The rows come from 6 hidden closed curves, with some noise, and rows from the same curve form a group. Each curve winds through 6 dimensions. The rows are also pushed far along 4 directions, which tell nothing about the answers.
(in the rows, 128 means zero)
Some rows, each with its group after it:
[126 159 161 136  99  90 104 144  86 134 162 107 114 130 108 127 127 119
  97]
Z_398
[114 104 144 128 109 130 121  98 146 142 145 159 122 126 119 137 102 102
 127]
Z_921
[123 137 150 122 131 114 169 143 134 131 112 117 134 133 143 130 128 110
 129]
Z_893
[139 115 128 123 119 121 139 148 120 123 127 124 135  87 123 139 127 136
 136]
Z_893
[119 156 177 122 134 128  97 127 133 149 116 164 102 112 101 121 130 148
 123]
Z_136
[134 158 141 132 127 117 111 136 122 121 126 100 118 121 144 131 129 146
 114]
Z_298
[121 137 109 147 114 131 118 107 123 106 140 103 132 127 160 119 127 137
 116]
Z_893
[118 137 109 120 117 137  89 105 109 131 138 120 141  65 114 153 103 123
 130]
Z_298
[114  95  84 116 166 160 178 115 137 155  89 140 167 121 151 153 109  96
 140]
Z_921
[139 115  85 145 101 135 124  99 141  78 142  93 144  94 163 128 133 148
 134]
Z_97
[113 133 119 128 114 118 159 173  86 105 110 127 141 144 129 130 142 138
 135]
Z_398
[136 135  83 154 139 125 138  78 154  83 136 103 152 120 161 133 164 159
 172]
Z_136
[113 160 151 133  85 113  50 133  42 143 154  90 126  46  94 128 102 128
  58]
Z_97
[117 119 116 127 145 151  97 102 141 137 122 151 127 140 131 141 117 139
 136]
Z_893
[129 101  78 136 128 140 161 125 117 103 130 100 160 143 152 111 147 117
 136]
Z_97
[130 144 176 126  77 113  27 104 124 149 179 145  82  89  79 138  84 127
  79]
Z_398
[126 107  99 137 107 149  83  77 148 103 151 143 128 112 123 126 124 144
 137]
Z_298
[137 143 110 124 137 135 149 146 127 109 106 122 137 107 131 120 154 149
 141]
Z_921
[122 156 139 127 127 131  84  82 158 139 136 159 107 127 110 148 110 125
 122]
Z_398
[123 142 120 122 132 126 177 156 116 152  92 133 130  95 133 151  88  93
 120]
Z_97
[131 124 138 132  92 110 116 143 111 118 152 126 121 107 113 127 122 129
 125]
Z_398
[128 119 167 128 141 124 113 108 171  95 133 138 115 194 124  96 172 158
 165]
Z_298
[122 144 150 136 108 111 105  81 160  95 151 111 120 153 138 125 132 125
 137]
Z_893
[124 134 116 135 133 142 117 100 151  98 114 122 132 129 144 122 143 154
 137]
Z_298
[137  97 124 133 129 142 148 108 172 132 117 147 123 107 144 133 110 123
 137]
Z_921
[136 123 110 150 108 123  39  89 111  96 190 118 120 149 113 114 164 180
 126]
Z_893
[135 155 145 140 112 116 117 129 131 102 131 126 113 115 120 104 155 159
 122]
Z_921
[119 174 142 125 157 125 170 153 134 150  99 169 120 144 126 130 147 132
 147]
Z_398
[140  88  51 138 142 156 167 101 154 102 111 119 169  85 168 148 134 144
 165]
Z_893
[105 116 120 121 131 147 128  94 131 144 107 136 148  88 125 148  97 102
 120]
Z_921
[141 135 122 142 147 134 162 112 196 109 115 170 109 181 155 121 164 162
 167]
Z_136
[130 153 156 133  88  96 126 200  59 131 147 121 112 101 108 112 137 142
  99]
Z_398
[132 131 119 130 128 137 133 130 129 135 133 156 126  97 118 120 143 143
 141]
Z_398
[117 132 102 127 124 140 138 120 120 125 117 138 146  74 129 142 121 130
 142]
Z_398
[114 111 148 125 110 127 106 151  89 141 139 123 127 107 120 121 108 124
 113]
Z_893
[134 130  83 140 137 142 168 158 102 117 107 117 147 118 152 105 162 150
 119]
Z_97
[126 109 108 114 132 144 132 121 143 126 103 136 136  96 118 160  91 111
 146]
Z_136
[106 122 190 106 146 133 127 140 144 192 108 178 104 161 117 143  87  97
 112]
Z_136
[113 142 108 118 141 137 130 115 119 154 120 139 140 139 133 159 104 101
 116]
Z_921
[116 159 194 136 121 103 122 137 126 148 138 146 102 142 132 115 140 144
 115]
Z_136
[109 137 141 123 132 127 116 132 108 148 121 126 127 140 131 141 103 112
 112]
Z_298
[120 140 179 113 128 123 149 197 106 154  98 143 107 135 134 117 117 134
 102]
Z_97
[142 138 116 113 129 127 150 184 113 151 122 137 118 115 131 147 109 121
 121]
Z_921
[110  77 118 123 112 142 105 111 105 140 141 109 149  83 133 144  78  99
 124]
Z_893
[132 157 102 136  93 129  96 125  92 113 143  94 123  86 119 119 111 117
  77]
Z_97
[140 121 121 126 139 130 128 134 144 113 122 146 119 140 109 125 141 145
 161]
Z_136
[131 122 139 123 114 134  81 114 142 144 137 145 105  93 120 154  85 131
 117]
Z_893
[125 112 101 130 136 152 127 102 144 119 120 141 138 126 125 117 138 133
 135]
Z_97
[137 150  87 161 120 114 105  86 116  86 157  80 147 105 152 126 163 164
 139]
Z_136
[112 143 153 128 147 122 152 163 110 138 111 142 124 176 133 110 149 135
 134]
Z_893
[114 169 132 130 147 126 162 181  76 136  89 131 138 131 130 107 168 150
 113]
Z_136
[136 162 149 136  92 103 130 178  85 124 137 115 106  96 112 112 122 128
  96]
Z_97
[119 130 135 124 110 109 127 129  92 150 142 103 139  97 123 155  90  90
 106]
Z_398
[115  98  66 130 128 143 177 158  86 127 120 124 170  95 165 148 122 126
 156]
Z_398
[121 121 129 110 145 128 171 154 132 151 110 149 138 120 134 156 106 107
 165]
Z_298
[118 141 122 135 120 133 125 129 124 119 121 149 119 144 130 124 130 137
 129]
Z_298
[129 123 117 138 146 138 175 152 131 103 105 151 140 150 133  89 196 168
 165]
Z_97
[132 115 156 135 119 107  86 104 129 118 171 118 120 142 107 122 137 135
 151]
Z_136
[137 133 109 130 110 116 164 205  58 139 123  95 142  55 146 134 114 129
 108]
Z_298
[128 100 130 137  86 130  58  65 150  84 172 104 124  95 120 126 112 139
 134]
Z_298
[110 107 136 119 163 144 149 123 134 164  99 164 139 136 124 141 121 118
 146]
Z_97
[127 182 149 131 141 116 187 178 122 104  84 139 127 144 132  92 193 163
 142]
Z_893
[122  76 108 114 140 170 125 100 166 147 107 164 135  92 130 147  86 116
 144]
Z_298
[119 185 129 133 154 114 211 173 133 117  88 164 125 199 144 118 182 143
 161]
Z_921
[141 146 132 139 110 125  91 127 129 130 153 130  97 150 128 114 127 139
  92]
Z_97
[116 191 153 121 153 117 184 208  81 174  86 158 121 123 123 124 144 130
 119]
Z_398
[138 143 160 122 106 110  54 146  91 141 180 121 106 102  86 114 140 151
 111]
Z_298
[122 159 172 119 158 133 100 114 164 154 105 181  94 148 103 135 125 146
 140]
Z_136
[122 131  81 150 127 131 170 100 133  85 119 114 161 128 158 118 169 142
 156]
Z_921
[120 135 147 140 135 115 174 136 131 135 118 128 136 129 166 126 143 134
 141]
Z_136
[116 168 174 120 114 126  87 108 152 153 124 172  86 126 102 143  95 120
 101]
Z_921
[135 120 130 119 131 118 113 139 111 150 147 100 128 134 132 145 104 109
 110]
Z_921

New rows, each followed by its group:
[135 161 145 132  98 112  71 138 105 114 148 122  98 112  94 124 124 147
 101]
Z_136
[142 137 121 133 101 124 144 156 119 118 134 131 111 109 114 109 122 116
 116]
Z_97
[107  85 149 105 137 147  71  80 141 155 138 149 134 128  87 144  89  98
 134]
Z_136
[108 151 124 123 102 115 119 159  55 152 126 101 141  63 128 162  81 104
  91]
Z_398
[135 106 103 147  94 119 137 146  89 112 154  78 145  88 160 115 122 127
 109]
Z_893
[126 148 139 130 103 112 134 172  74 153 122 104 124  66 127 145  84 106
  84]
Z_97
[123 115 147 124 111 116 146 163 100 149 128 118 130 102 135 142  96 106
 112]
Z_136
[139 151  93 155 146 119 234 202  94  95  83 119 156 113 173 100 205 186
 161]
Z_97
[136 125 124 126 117 120 194 180 123 133 111 136 128  99 147 136 115 118
 138]
Z_921
[114 141 122 123 135 143 130 145  97 126  97 117 145  94 128 121 133 139
 116]
Z_298
[126 138 104 136 126 123 145 125 114 109 111 114 144 142 131 136 141 129
 118]
Z_398
[143 122 156 127 131 118 136 126 168 127 125 128 107 133 137 133 115 129
 138]
Z_921
[103 159 174 111 113 117  97 134 118 151 123 159 105 115  99 155  87 110
 120]
Z_398
[132 121 149 109 125 126  93 156  92 163 149 127 125  76  99 134 108 125
 118]
Z_298
[117 164 135 122 130 107 130 210  10 182 120  73 144  88 138 140 103 111
  58]
Z_298
[116 138 145 113 138 138 165 141 135 137  85 136 140  94 131 131 121 116
 127]
Z_893
[119  84  71 139 150 147 191 112 125 119  96 112 188  73 174 153 130 128
 169]
Z_97
[135 157 122 137 125 119 146 186  71 161 139 135 123  99 131 113 146 145
 106]
Z_398
[118 144 173 122 148 120 163 174 123 152 109 168 111 192 126 103 160 139
 128]
Z_136
[125 161 167 133 101  91  90 128 111 128 163 105 106 147 119 134 115 118
 103]
Z_921
[125 114 114 133 141 133 171 144 126 139 102 119 143 107 175 150 111 130
 133]
Z_97
[133 126 111 135 119 133 119 122 139 108 127 133 125 100 137 138 124 154
 143]
Z_893
[119  92 116 119 159 140 193 130 151 167  95 139 148 133 171 168  83  87
 146]
Z_136
[133 142  98 134 127 132 186 210  85 125  94 150 130 112 143 119 155 162
 126]
Z_398
[131 158 134 132  93 110 111 166  74 136 147  90 112 116 125 121 101 106
  66]
Z_97
[125 107  95 141 132 124 147 132  91 102 130  58 171 124 167 117 149 133
 129]
Z_298
[110  82 122 106 168 155 202 175 113 174  69 144 160 123 157 139 105 100
 135]
Z_97
[119 102 145 113 127 125 168 161 120 156 107 134 134 105 136 151  84  92
 130]
Z_136
[107 151 132 123 117 128 116 123 121 120 120 151 128 112 116 144 119 134
 142]
Z_398
[127 115 110 134 127 143 112  87 150 103 138 147 134 138 107 107 155 136
 150]
Z_97
[147 174 119 122 119 111 109 169 101 119 146 115 113 133 119 130 144 151
 115]
Z_921
[129 142 139 104 136 130 113 119 159 134 118 137 118 121 118 162  95 113
 142]
Z_921
[123 132 128 129 151 141 109  96 147 146 119 141 127 109 129 144 118 134
 135]
Z_136
[114 142 180 131  98 116  27 121  96 122 174 143  94 147  78 102 141 160
 112]
Z_893
[140 108 115 129 128 128 169 152 133 131 110 139 129 142 132 135 128 122
 120]
Z_398
[116 119 130 117 126 142 142 179 100 146 108 171 122 122 119 131 120 140
 127]
Z_398
[137 113 126 134 110 137  96 112 136 139 146 143 112  90 115 129 108 133
 111]
Z_97
[141 164 119 124 123 112 117 141 122 107 137 104 123 127 130 140 136 139
 130]
Z_921
[144  81  84 157 111 123 121  76 146  94 178  99 148 134 160 129 141 139
 152]
Z_97
[ 92 138 188 111 142 132 106 105 131 184 109 154 122 109 121 154  83 100
 109]
Z_136
[136 104 113 121 136 122 122 113 135 133 148  99 140 144 145 151 107 107
 134]
Z_921
[110 135 107 127 110 118 164 204  35 122 102 102 158 106 131 130 135 130
 104]
Z_398
[145 115 138 127 130 118 176 167 141 114 121 135 124 139 133 107 155 142
 158]
Z_921
[104 100 139 102 151 141 191 136 153 154  80 148 146 134 137 158  78  69
 156]
Z_97
[118 175 163 129 142 121 180 193 116 142  82 151 106 151 146 107 139 140
 118]
Z_893
[106 130 109 126 138 140 118 121  95 124 110 115 155 104 127 135 129 133
 130]
Z_893
[136 170 125 143 111 108 172 182  82 103 115  87 140  96 147  94 176 155
 103]
Z_893
[137 164 127 120 146 124 157 197  94 145 115 147 125 108 119 117 161 157
 142]
Z_298
[133 134 100 140  85 129  73  75 137  86 162  89 123 100 134 131 106 122
 103]
Z_97
[132 110 144 119 130 129 141 151 140 127 119 157 122 122 114 129 134 144
 158]
Z_893
[124 136 154 126 116 116 117 121 140 131 145 141 107 164 105 122 116 103
 129]
Z_97
[115 131 176 110 137 124 136 150 121 143 111 147 128 136  99 115 143 125
 133]
Z_893
[121 120 151 114 126 118 176 218  46 180  93  93 144  58 131 132  89  96
  80]
Z_921
[112  96 195  96 117 139  41  96 133 201 151 151 105 100  80 154  51  80
  73]
Z_893
[119 131 116 147 121 120 191 134 127 114 113 137 143 132 152 117 150 127
 143]
Z_921
[127 122 106 133 149 132 162 144 127 118 123 145 140 171 140 110 170 148
 163]
Z_298
[124 140 117 139 127 128 110 113 105 131 131 105 141  74 135 136 124 140
 117]
Z_136
[121 107 108 134 115 131 103  90 115 118 153 121 145 111 100 119 128 109
 133]
Z_97
[128 102 109 131 126 143 136 133 115 145 117 129 142  61 142 143 105 132
 118]
Z_97
[128 118 130 117 144 135 217 233  81 166  74 147 137 105 142 118 129 124
 115]
Z_136
[115 130 123 130 122 132 118  86 147 124 127 110 134 120 152 148  95 108
 123]
Z_893
[132 147 120 150 120 116 168 113 162 106 124 140 119 150 159 129 142 137
 145]
Z_921
[122 180 126 129 139 119 164 190  71 127  86 117 141 100 131 125 159 155
 113]
Z_893
[123 100 171 111 124 146  72  67 199 144 149 198  97 131  74 131 109 120
 152]
Z_398
[105  94 131 117 123 146  74  46 167 108 141 155 140 150  92 140 120 115
 154]
Z_398
[119 134 145 126 118 110 116 121 109 108 141 107 144 127 113 123 151 133
 136]
Z_893
[136 103  55 155  95 131 134 114  84  67 141  41 181  49 175 121 139 150
 120]
Z_298
[127 136 110 132 129 127 127  81 162  87 123 115 147 114 135 141 149 143
 160]
Z_893
[128 121 113 133 115 138 131 121 135 111 119 122 134  84 145 133 118 142
 128]
Z_97
[119 141 126 119 144 138 136 219  35 180  95 136 133  90 120 132 116 143
  87]
Z_893
[124 137 143 121 174 136 223 195 129 170  67 176 124 172 144 117 149 126
 137]
Z_921
[131 116 119 143 129 136 132 141 114 123 141 128 129 150 141  93 162 152
 122]
Z_893
[132 114 115 124 162 122 193 159 146 114 102 142 137 195 134 128 154 125
 185]
Z_136
[126 145 153 136 117 120 133 103 175 127 129 164 100 148 133 136 116 125
 136]
Z_921
[126 100 148 132 120 124 117 134 118 142 146 140 125 117 118 122 126 134
 131]
Z_97
[122 116 127 139 126 113 132 106 126 105 144 105 149 118 134 129 143 132
 164]
Z_136
[120 115 126 122 144 142 158 122 147 126 109 167 135 139 101 112 147 120
 163]
Z_97
[131 106 151 135 128 121 140 142 136 133 137 153 118 142 126 116 145 144
 147]
Z_97
[124 149 113 121 147 129 220 219  76 147  50 131 146 112 138 135 133 122
 101]
Z_398
[119 130 150 125 120 131  96 112 125 133 139 157 116 130  77 108 136 121
 127]
Z_97
[139 116 126 105 134 133 194 210 111 168  95 147 127  88 137 150  93 106
 127]
Z_921
[133 100 138 121 144 128 128 129 145 135 131 145 124 140 108 131 125 124
 164]
Z_136
[130 131 126 127 142 138 114  91 162 125 128 141 129 150 128 125 150 142
 130]
Z_893
[111 124 110 127  98 130  93 109  81 109 145  77 153  92 118 123 109 102
  94]
Z_97
[125 184 168 128 109 108 125 179  79 130 116 111 116  99 113  98 154 149
  82]
Z_893
[113 105 144 131 128 130 131  79 168 138 132 136 136 115 156 153  97 109
 145]
Z_136
[124 154  63 161 109 106 127 127  54  90 175  69 170 122 160 119 179 152
 132]
Z_398
